The same things were measured in two ways. Each way mixes the same 11 hidden numbers, adds some noise and spreads widely along 6 directions of its own, which tell nothing about the thing.
Some things both ways: the first way, then the second way.
-4 8 -12 21 12 13 -4 27 -33 11 -40 -23 15 22 24 17 4 5 -38 -5 19 -27 -11 -4 9 -8
-13 24 -1 -16 -1 5 8 6 -2 2 -1 15 5 0 -2 11 -2 1 15 4 0 10 19 -3 -5 -1 7 6

3 11 18 -19 -4 -42 -1 -26 -1 16 7 -5 2 0 -10 10 4 -1 40 17 4 -5 5 -5 -28 0
-6 -18 20 7 -16 -21 24 16 9 1 7 6 -6 -22 9 8 5 -9 0 22 7 -1 -1 3 -10 32 -3 -25

-2 7 18 -25 -25 -16 -9 -3 9 2 32 -13 -3 -5 -32 4 0 -20 27 12 -13 26 23 -2 -28 -2
-21 -12 13 -16 6 -5 16 -7 6 -20 4 5 -7 -13 22 11 -6 -6 10 -9 -11 8 1 20 3 -9 -6 1

-8 -7 -17 -2 0 5 -5 20 0 5 -38 -14 2 28 5 2 -9 -10 -23 -8 8 -22 -25 -1 -3 3
7 -3 2 -14 -13 -21 16 -1 -2 -5 11 5 6 7 -15 9 -20 2 -4 2 3 -6 -5 8 15 -11 6 -5

-37 11 10 28 21 -18 1 3 -1 -17 36 26 23 6 26 10 6 10 -4 -4 20 -28 8 -18 -7 -15
17 -26 25 4 1 -39 -5 -22 18 -14 11 -17 -2 -9 -9 6 -1 0 -11 -14 4 -14 -24 26 7 25 11 5

18 37 34 18 3 -16 9 -1 -34 6 2 -11 -16 -36 55 -8 14 12 14 8 14 8 11 -3 1 16
-19 -7 9 -8 -2 -10 7 11 2 -16 -1 6 2 0 14 12 -27 5 26 7 -19 -23 1 18 25 -20 -18 16

7 -2 -22 -7 3 -27 -4 -25 6 6 14 -14 2 1 -15 0 -10 -5 17 13 -51 16 3 -3 -4 29
3 -31 -15 12 20 -17 -2 14 -1 17 -10 -30 -24 10 0 -7 27 2 -15 5 2 -15 -18 -12 -5 9 -4 6

-2 9 22 -28 -10 -24 4 -14 2 6 17 -17 -5 3 6 -2 -2 -3 9 14 0 16 12 -1 -22 12
21 -13 5 22 -24 23 -4 -11 -3 -5 8 1 12 -5 4 6 1 -6 -8 -10 27 11 9 -10 2 -5 0 -3

-4 -2 -17 10 7 -11 7 -17 -29 9 -34 -3 -9 -28 5 -17 14 13 20 8 -17 5 -7 7 -7 3
9 -3 4 2 24 -12 0 13 6 1 -16 -20 -11 22 -3 -7 0 8 18 -12 -5 -9 -16 -17 3 9 7 -3

-19 16 7 -4 -3 9 28 4 31 -26 32 10 21 20 11 7 -7 -23 15 -9 20 1 7 -3 -1 -10
24 22 -30 -14 1 54 6 2 -26 15 -5 -12 11 -5 0 -8 19 0 -30 8 4 38 41 -15 3 16 0 13

-14 -10 -13 -16 -7 -15 -24 2 6 5 -43 -5 40 40 -34 23 -16 -21 21 -2 -10 -17 -12 -10 -22 -1
10 -24 32 13 4 34 -10 -23 9 -25 -5 9 22 -3 34 6 -12 -4 22 -27 34 4 -5 -12 13 -1 -15 5

-3 -8 -20 -1 -3 35 -23 1 -6 23 -10 -20 39 8 -12 14 14 4 3 1 -16 -6 7 -13 -3 -21
10 -19 -5 32 -29 20 -2 -2 2 16 -2 -24 11 6 -9 -22 -18 21 -26 7 7 -12 -16 23 15 -32 -6 13

-2 -20 -20 -22 12 40 40 25 4 -20 -27 -27 7 21 23 -8 -17 -3 -45 -20 -21 28 -12 31 37 -17
-15 18 -18 -27 31 2 26 18 -20 -9 -24 -3 -9 38 5 -7 -10 6 24 -15 -8 10 -3 -21 2 -23 -2 6

20 -7 -3 12 -10 23 14 16 -5 -10 -62 3 14 13 21 -7 -18 -3 -16 -27 -1 -25 -31 5 6 -6
-13 35 -8 -15 -15 21 16 13 -9 0 8 28 9 -17 1 -3 -10 -4 -2 30 -2 15 22 0 -6 11 -9 -15

-11 -30 -26 -17 -13 -10 -13 25 8 1 -24 -29 15 65 -60 19 -21 -31 -23 3 -9 -4 -5 8 -19 -3
-45 9 11 -38 -14 -19 37 -13 11 -21 13 24 16 -3 -3 -7 -41 15 -1 -1 3 13 13 57 17 -48 -6 31

-9 1 25 -19 23 -19 11 -1 39 3 21 21 7 23 16 5 0 -7 16 2 27 -6 3 7 16 -1
28 -16 7 22 -22 -5 -1 9 -17 3 -21 -16 6 21 8 2 -19 1 -10 3 -2 -18 -24 -14 -7 16 -18 15

15 -9 -17 4 -8 26 14 23 -8 -21 -35 -20 -3 -2 27 -13 -22 -6 -30 -19 -24 9 -14 13 22 7
4 12 -15 15 9 50 -10 11 -4 1 -18 -6 -9 14 15 -17 2 -1 9 10 -7 9 2 -22 -4 -4 -19 -1

-8 -21 3 -22 -5 30 -3 10 48 -13 33 19 34 22 -10 12 -15 -6 -13 -23 -12 -17 2 -5 9 -40
-2 2 -10 -1 -21 -28 12 -3 -15 15 15 7 0 -22 -16 5 24 -19 -32 14 -9 12 10 18 -25 26 10 -15

-3 13 27 8 -7 -23 8 20 4 -34 -13 15 27 31 -3 4 -30 -37 8 -15 -14 19 -1 -3 -14 26
9 -14 0 -2 5 4 6 -7 -6 6 -5 -25 -18 -15 17 7 22 -9 -19 -9 -29 13 -14 8 -12 14 7 -15

7 15 20 24 -4 -16 -29 22 -37 21 -25 -26 -11 4 11 3 5 0 -9 8 1 0 1 -3 -15 10
-15 -2 -15 13 -31 -2 17 8 -8 12 -4 -15 7 17 -17 -25 -14 10 -18 6 -35 4 12 43 8 -45 -8 26

-3 -20 17 -16 42 -9 56 -30 33 -29 29 58 43 4 28 -21 -9 18 2 -25 -40 16 -13 2 20 -5
-3 -15 -5 -1 -8 -50 15 11 -6 -1 7 -9 -23 -23 2 12 17 -11 -36 4 6 8 -12 -1 -36 33 7 2

-3 -16 19 -18 -8 16 25 33 36 -26 49 19 18 -5 -23 -17 7 -26 40 -14 15 19 0 5 -9 -48
-5 8 1 -7 -13 21 -5 -6 10 1 14 20 -3 -23 12 -5 4 -16 -12 4 -33 39 44 3 -10 -12 -5 2

23 -8 -31 -6 -28 0 -33 8 -23 35 -40 -55 12 24 -40 15 -3 -15 -1 15 -13 -16 -8 -13 -32 12
-21 17 -13 -5 -9 33 12 15 3 -1 9 16 4 -11 4 -7 -9 9 4 24 21 10 23 -2 8 -20 -10 -1

14 -7 -24 -18 -23 40 3 7 -20 1 -20 -25 -18 -48 9 -31 11 2 -26 -4 -31 23 -1 2 4 16
-7 31 -16 -3 -9 39 -4 12 2 -12 2 1 -21 -11 11 13 -1 0 12 12 -10 14 10 -9 -5 -10 2 2

21 4 -9 0 5 -40 -11 -13 -20 41 -23 -15 2 14 -28 11 11 1 17 19 -7 -21 -13 -11 -24 15
-23 23 -46 11 -9 39 44 55 -17 7 -25 -31 -11 29 -6 -48 -21 31 -12 38 9 9 13 1 7 -21 -29 35

12 25 -24 14 4 -2 22 14 -30 8 -20 -18 -3 -6 1 9 15 -11 -7 4 10 -9 -6 -4 6 14
-16 10 -6 -15 2 21 4 7 17 7 2 0 -8 0 3 6 -20 23 11 19 0 -10 -1 6 22 -33 0 8

-9 15 23 -16 8 -33 8 -11 25 6 36 19 7 7 -25 10 10 -17 49 10 7 8 11 0 -12 -11
3 -24 23 4 4 23 -12 -18 9 -18 -11 5 10 3 38 3 -18 0 12 -20 12 3 -4 -9 6 -14 -23 24

9 -8 3 -27 -2 4 10 -9 -16 3 1 -47 7 4 22 -4 -9 11 -17 10 -34 40 14 12 3 5
4 -22 0 26 -2 -12 8 15 -1 13 -5 -14 -18 -1 4 1 24 -9 -2 0 5 0 -16 -21 -20 14 5 -32

-12 -30 -10 -23 -25 49 -41 -4 15 8 -20 -7 29 -3 -10 11 -6 14 -11 -13 -22 -21 10 -3 -3 -45
-18 7 12 -10 -3 -34 20 -4 -16 -20 4 15 19 -1 -7 7 -5 -11 18 -11 -3 -10 0 28 2 18 3 -6

Other things, the second way, with their names:
Z_761: 1 -8 17 3 18 16 1 -10 2 -31 -21 -20 19 25 15 -10 -41 26 30 -24 21 -30 -39 14 37 -14 -12 19
Z_795: 1 9 -10 0 -5 2 2 11 0 19 -6 4 5 22 -20 -11 3 3 -1 15 0 5 31 -11 0 -5 -6 26
Z_414: -14 -12 16 -24 -9 -30 12 -11 16 -4 16 14 13 -13 0 0 -33 10 -11 -10 -14 3 8 29 18 -33 1 12
Z_667: -10 -1 -11 25 4 -11 -1 11 -7 10 1 -10 -11 1 -15 -3 37 -13 21 -5 -18 -5 5 4 -7 5 15 -30
Z_760: -45 28 4 -48 27 -11 33 13 0 -45 -1 34 -7 -2 25 4 -19 -10 26 7 7 19 16 4 -7 10 -21 24
Z_165: -8 10 -20 -4 18 35 -2 -1 -27 -15 -23 -13 -1 12 27 -6 4 -3 -2 -4 -1 3 -9 -1 -8 5 -23 30
Z_480: -21 -5 11 -8 14 -24 27 11 -6 -14 -18 4 13 33 1 -12 -12 3 28 -5 8 -8 5 12 7 7 -13 30
Z_950: -8 28 -23 25 -31 25 22 26 -9 10 -8 -24 -10 -1 -9 -24 9 5 -22 23 -11 23 19 18 -22 9 -1 21
Z_817: 9 -7 -1 0 -2 -1 -25 -17 0 22 9 12 13 -3 -12 5 5 0 -9 -2 -4 -13 -3 -3 7 -14 6 -13
Z_69: -33 39 -24 -28 -3 -26 3 12 -18 7 7 17 13 -8 -22 10 -11 12 2 6 -15 -15 21 25 10 -22 8 22
Z_253: -10 -1 2 -19 30 -14 -6 -15 -3 1 3 16 5 -6 2 2 14 -4 6 -19 11 2 -15 -7 -7 0 10 -25
Z_721: 33 -37 9 18 -16 -7 -22 -32 7 15 20 -1 14 -8 -18 3 0 -2 -25 -20 17 -5 -22 -2 14 -25 17 -38
Z_76: 3 12 -5 4 -6 24 10 -2 0 -4 -7 -10 9 18 -5 -14 -23 21 0 -10 19 6 -2 1 13 -29 5 15
Z_903: -28 -20 15 -25 5 -35 14 -12 12 -27 12 11 9 -1 3 2 -26 4 10 -21 -8 -5 13 38 27 -38 -7 34
Z_730: -26 -7 11 -10 -32 -49 15 -7 -1 -3 30 28 2 -34 -13 23 13 -24 -11 14 -12 0 21 40 -11 10 6 -10
Z_989: -12 6 7 -1 -7 26 -18 -27 10 -19 19 36 21 -15 4 -4 -19 -3 10 -14 26 11 12 5 10 -39 -5 -9
Z_909: 21 11 -5 11 -11 13 -1 -9 -7 11 0 -24 1 -17 -5 -4 3 9 -32 1 1 1 -31 14 -12 26 17 -22
Z_921: 41 -25 11 25 -7 14 -36 -29 9 -4 13 -7 7 -11 3 13 7 -6 -11 -21 40 -6 -18 -26 3 8 10 -13
Z_5: -6 -12 19 10 -20 -11 11 0 14 -12 8 -6 -12 -16 10 11 -23 2 2 0 -10 -9 -34 22 1 -10 4 -27
Z_318: -5 30 -3 -17 -20 23 5 2 -5 -4 3 14 6 -4 3 29 -16 3 19 8 -6 2 18 4 10 -16 7 11
Z_99: 17 14 -18 4 -4 22 -14 -2 -12 33 -4 -5 2 -4 -11 3 35 -6 -18 6 -16 19 32 -15 -13 14 15 1
Z_682: 2 18 -20 -24 11 -2 15 4 -14 4 2 5 3 5 -11 -13 2 -1 -15 0 -2 21 17 -9 -4 -2 3 0
Z_409: -2 2 -20 12 -19 -24 13 12 -11 16 5 -16 7 17 -42 -21 -4 10 -19 16 -5 -14 8 29 14 -10 4 13
Z_956: -10 17 9 11 -7 29 32 25 -3 -19 -11 -8 -17 -27 37 -7 12 -15 -4 34 1 24 -1 4 -34 72 -20 -8
Z_845: 16 20 -9 28 0 51 -3 22 0 4 -18 -31 -13 5 11 -22 4 10 0 14 -4 9 0 -11 -6 25 -6 4
Z_36: -23 3 7 -12 -39 -23 6 -7 3 2 23 22 5 -42 2 25 4 -11 -22 19 -15 4 29 39 -10 6 0 24
Z_126: -7 10 19 -10 9 17 -21 -15 7 -23 0 31 9 -11 31 12 -13 -12 21 -14 0 6 4 -15 -8 -1 -14 4
Z_237: -15 9 -4 -9 10 12 9 -5 4 -14 12 -1 -13 -13 2 9 17 -8 15 0 -2 10 2 15 5 -2 12 -25
Z_553: -8 46 -36 -17 17 51 -12 0 -21 8 -4 6 -18 -15 12 4 57 -29 -5 5 -34 57 57 -18 -35 20 4 11
Z_8: 10 -4 -4 3 20 6 -12 -13 4 10 -3 -13 9 12 -14 -22 1 13 -9 -9 4 -6 -12 4 13 -7 5 -1
Z_26: 2 1 -6 -29 -5 -7 8 2 0 -1 23 25 2 -25 -1 15 -4 -8 -16 17 23 10 21 -18 5 1 -2 -8
Z_919: 23 -16 12 9 17 20 -9 -6 -6 -7 -15 -15 -12 -3 32 8 33 -28 3 -15 -18 22 5 -25 -21 47 -8 -3
Z_323: -26 6 -7 -39 22 -25 7 -3 3 0 11 26 4 -2 -9 -7 -5 1 1 1 -11 7 22 9 8 -24 -4 7
Z_555: -4 5 -1 0 -7 6 4 5 0 10 -1 2 6 3 -4 2 -10 10 6 2 1 -5 -1 0 10 -16 5 -9
Z_831: -13 -19 8 -14 8 -57 -13 -8 15 5 18 12 3 -4 -21 5 -3 5 -1 2 0 -29 -2 18 14 -8 2 10
Z_313: -20 30 0 -15 -12 44 3 -11 11 11 9 17 16 -20 4 -4 -12 16 -2 17 0 14 20 27 9 -22 5 3
Z_871: 6 -16 19 -16 -3 -61 -23 -34 13 9 33 27 27 -10 -38 7 -18 5 -10 -8 2 -36 -20 27 27 -22 18 -26
Z_531: -12 22 14 -19 -5 6 0 -12 -5 -28 2 38 18 0 16 14 -30 -8 26 -19 10 13 5 -9 -2 -20 -5 3
Z_908: -10 -9 -1 7 -27 -5 -11 -15 -9 2 1 5 16 -1 3 3 -11 -1 -15 -8 -14 -10 2 27 2 -32 -12 35
Z_612: -19 3 -5 5 -24 5 33 24 6 3 0 -22 -14 -16 5 -11 -9 13 -15 25 -26 8 11 40 4 -5 -5 11
Z_870: 12 -1 -17 17 -21 38 -7 8 -3 12 -12 -31 -18 7 12 -7 -21 19 -24 6 -22 -1 -19 0 2 -36 -9 15
Z_68: 7 -5 5 -12 -6 -4 -14 -20 -2 12 15 21 23 -1 -12 24 -12 7 12 -14 12 -18 -4 -6 25 -32 15 -20
Z_363: -34 11 -10 -13 6 -20 15 22 1 -4 2 12 -12 -1 -1 -10 5 -6 10 11 -24 12 29 10 -11 -6 -9 16
Z_965: 6 0 1 -14 9 4 2 2 5 -18 -3 -15 -23 -7 19 10 0 -3 -6 4 -18 6 -7 4 -4 18 -7 17
Z_573: -25 33 -42 -24 22 33 23 44 -24 12 -28 4 -14 25 11 -17 8 0 9 30 -21 24 41 -30 -10 -5 -26 30
Z_539: 1 12 30 -5 -30 14 -13 -17 7 -21 9 41 16 -21 28 25 -33 -12 9 -2 4 5 0 -5 -12 -1 -12 -1
Z_986: -4 -2 16 20 -27 2 -4 6 17 -16 2 -3 -15 -13 15 18 -10 -5 12 9 -5 -4 -5 8 -7 3 -6 10
Z_354: 12 35 -23 39 -44 33 2 17 -20 17 -2 -1 -12 -18 -7 -1 30 -20 -24 26 -1 28 9 -14 -52 32 7 -23
Z_918: 0 -7 5 11 -4 -8 8 12 20 4 5 -12 -17 -6 -4 -11 -2 5 -7 24 -5 -10 -12 13 2 11 -5 -12
Z_829: -9 22 -11 -22 15 14 15 -5 -13 4 -6 -1 7 -2 0 -13 10 1 -11 -4 -6 24 13 11 -8 7 7 5
Z_18: 9 24 -11 -10 25 -8 15 29 6 -25 -10 -21 -25 18 -5 -27 -21 10 -1 3 -6 10 -5 -14 -3 25 -6 14
Z_51: 3 -28 17 13 -29 -30 11 6 19 22 21 -5 -5 -31 -12 -5 3 -3 -30 39 -24 -14 -5 35 3 22 -5 -24
Z_542: 16 12 -17 26 -17 35 -7 9 -8 33 -3 -1 -8 -8 -3 -11 44 -16 -24 15 -6 38 39 -27 -36 23 5 -10

Some of these things the first way, each followed by its name:
5 31 16 -16 -19 -17 2 16 -11 12 12 -28 -28 -2 -1 11 11 -22 -8 21 42 4 25 1 -8 23
Z_318
-3 15 3 14 -22 -10 -42 -3 -2 27 31 -25 -1 -5 -16 13 15 -5 39 21 15 -20 18 -19 -35 -15
Z_51
-9 2 15 -4 13 8 21 -6 -9 -4 34 11 9 -25 24 -4 19 25 -14 -2 1 3 20 0 9 -27
Z_950
-18 1 11 -25 -23 -1 -28 -32 25 13 34 12 -7 -23 -19 7 6 8 20 6 -13 -12 23 -8 -23 -26
Z_956
-5 2 7 -9 5 11 -1 -3 25 -2 36 25 26 -11 -1 6 8 -1 11 -8 -2 -12 11 -15 5 -17
Z_36
8 -1 -30 -6 22 33 17 10 26 12 -11 15 0 -14 1 1 11 1 4 -22 -13 -24 -33 8 37 -38
Z_573
-13 1 16 47 23 -31 18 13 -32 -4 8 5 -11 3 42 -26 15 20 -8 5 34 -15 -13 -4 -20 0
Z_18
-3 -15 -9 -9 9 4 25 21 12 -26 -8 -4 16 26 12 -1 -21 -9 -19 -15 -7 3 -13 12 15 -10
Z_542
-4 -11 -25 -12 4 -38 1 7 12 10 11 -26 -28 24 -25 6 -4 -15 4 22 18 -12 -2 12 -3 8
Z_795
-2 10 8 2 -8 18 16 32 26 -37 30 33 -4 -16 4 -4 -14 -20 -19 -33 -11 -6 -6 0 16 -17
Z_553
7 -10 12 -27 -17 39 1 20 -3 -16 42 -22 28 -28 17 9 2 12 -15 -10 -10 12 30 -3 12 -48
Z_667
3 16 8 17 -14 -46 -8 -16 7 10 14 24 -10 1 -51 13 6 -18 47 12 4 -24 7 -8 -34 -3
Z_8
-3 -4 -4 -24 -23 14 -11 -17 -4 13 26 -12 13 -40 -28 -9 28 -1 43 18 -15 26 28 -8 -25 -16
Z_612
-8 2 -1 3 11 -12 4 -3 9 -3 5 24 36 13 0 4 1 -6 13 -8 3 -24 -14 -23 -14 1
Z_921
-11 18 -11 31 -2 7 -30 28 -21 16 -19 -29 9 24 7 23 4 -11 -12 4 17 -23 2 -13 -5 2
Z_99
-1 3 0 12 3 18 18 -32 -19 15 -21 16 3 -52 3 -34 36 19 59 1 -24 23 -7 6 -15 -27
Z_414
0 -13 -18 3 2 14 31 7 -4 -31 10 -17 9 -5 31 -13 -12 7 -20 -8 -13 11 3 8 16 -3
Z_918
10 14 -3 19 -5 8 5 -19 -8 20 8 3 -26 -37 -2 -15 22 13 29 2 -19 -2 -7 5 -9 -27
Z_323
9 -2 25 -24 -20 -15 -13 -1 22 24 2 4 -19 6 -33 -6 8 -18 26 11 20 -1 6 4 -23 -1
Z_539
1 37 17 31 -12 2 -40 -17 -18 26 -8 -12 -33 -15 32 8 -5 13 -31 1 -35 -7 14 -6 0 27
Z_165
-11 -19 -24 4 -3 41 -10 13 13 10 -16 -8 17 18 -12 -1 4 -1 -7 -15 -10 -16 -19 0 -2 -38
Z_682
27 -1 4 11 -21 12 -25 1 -15 28 4 -18 18 -5 -19 8 18 1 11 14 5 -11 24 -16 -15 -1
Z_69
-7 -1 -4 5 -16 -15 -33 15 -9 15 2 -10 21 11 -37 17 12 -18 24 15 24 -24 13 -22 -32 -4
Z_845
-11 -11 1 -19 16 -2 31 -15 24 -17 28 44 23 -31 -11 -15 13 3 45 -12 -19 7 -7 0 1 -35
Z_903
-34 -13 -32 -3 25 28 -10 -8 -2 13 -16 -16 10 3 26 20 6 34 -26 -4 -10 -27 -2 11 29 -48
Z_480
16 40 9 36 -10 7 -19 -17 -26 38 -14 -1 -28 -40 12 2 27 13 23 5 -4 -21 1 -9 -10 -7
Z_817
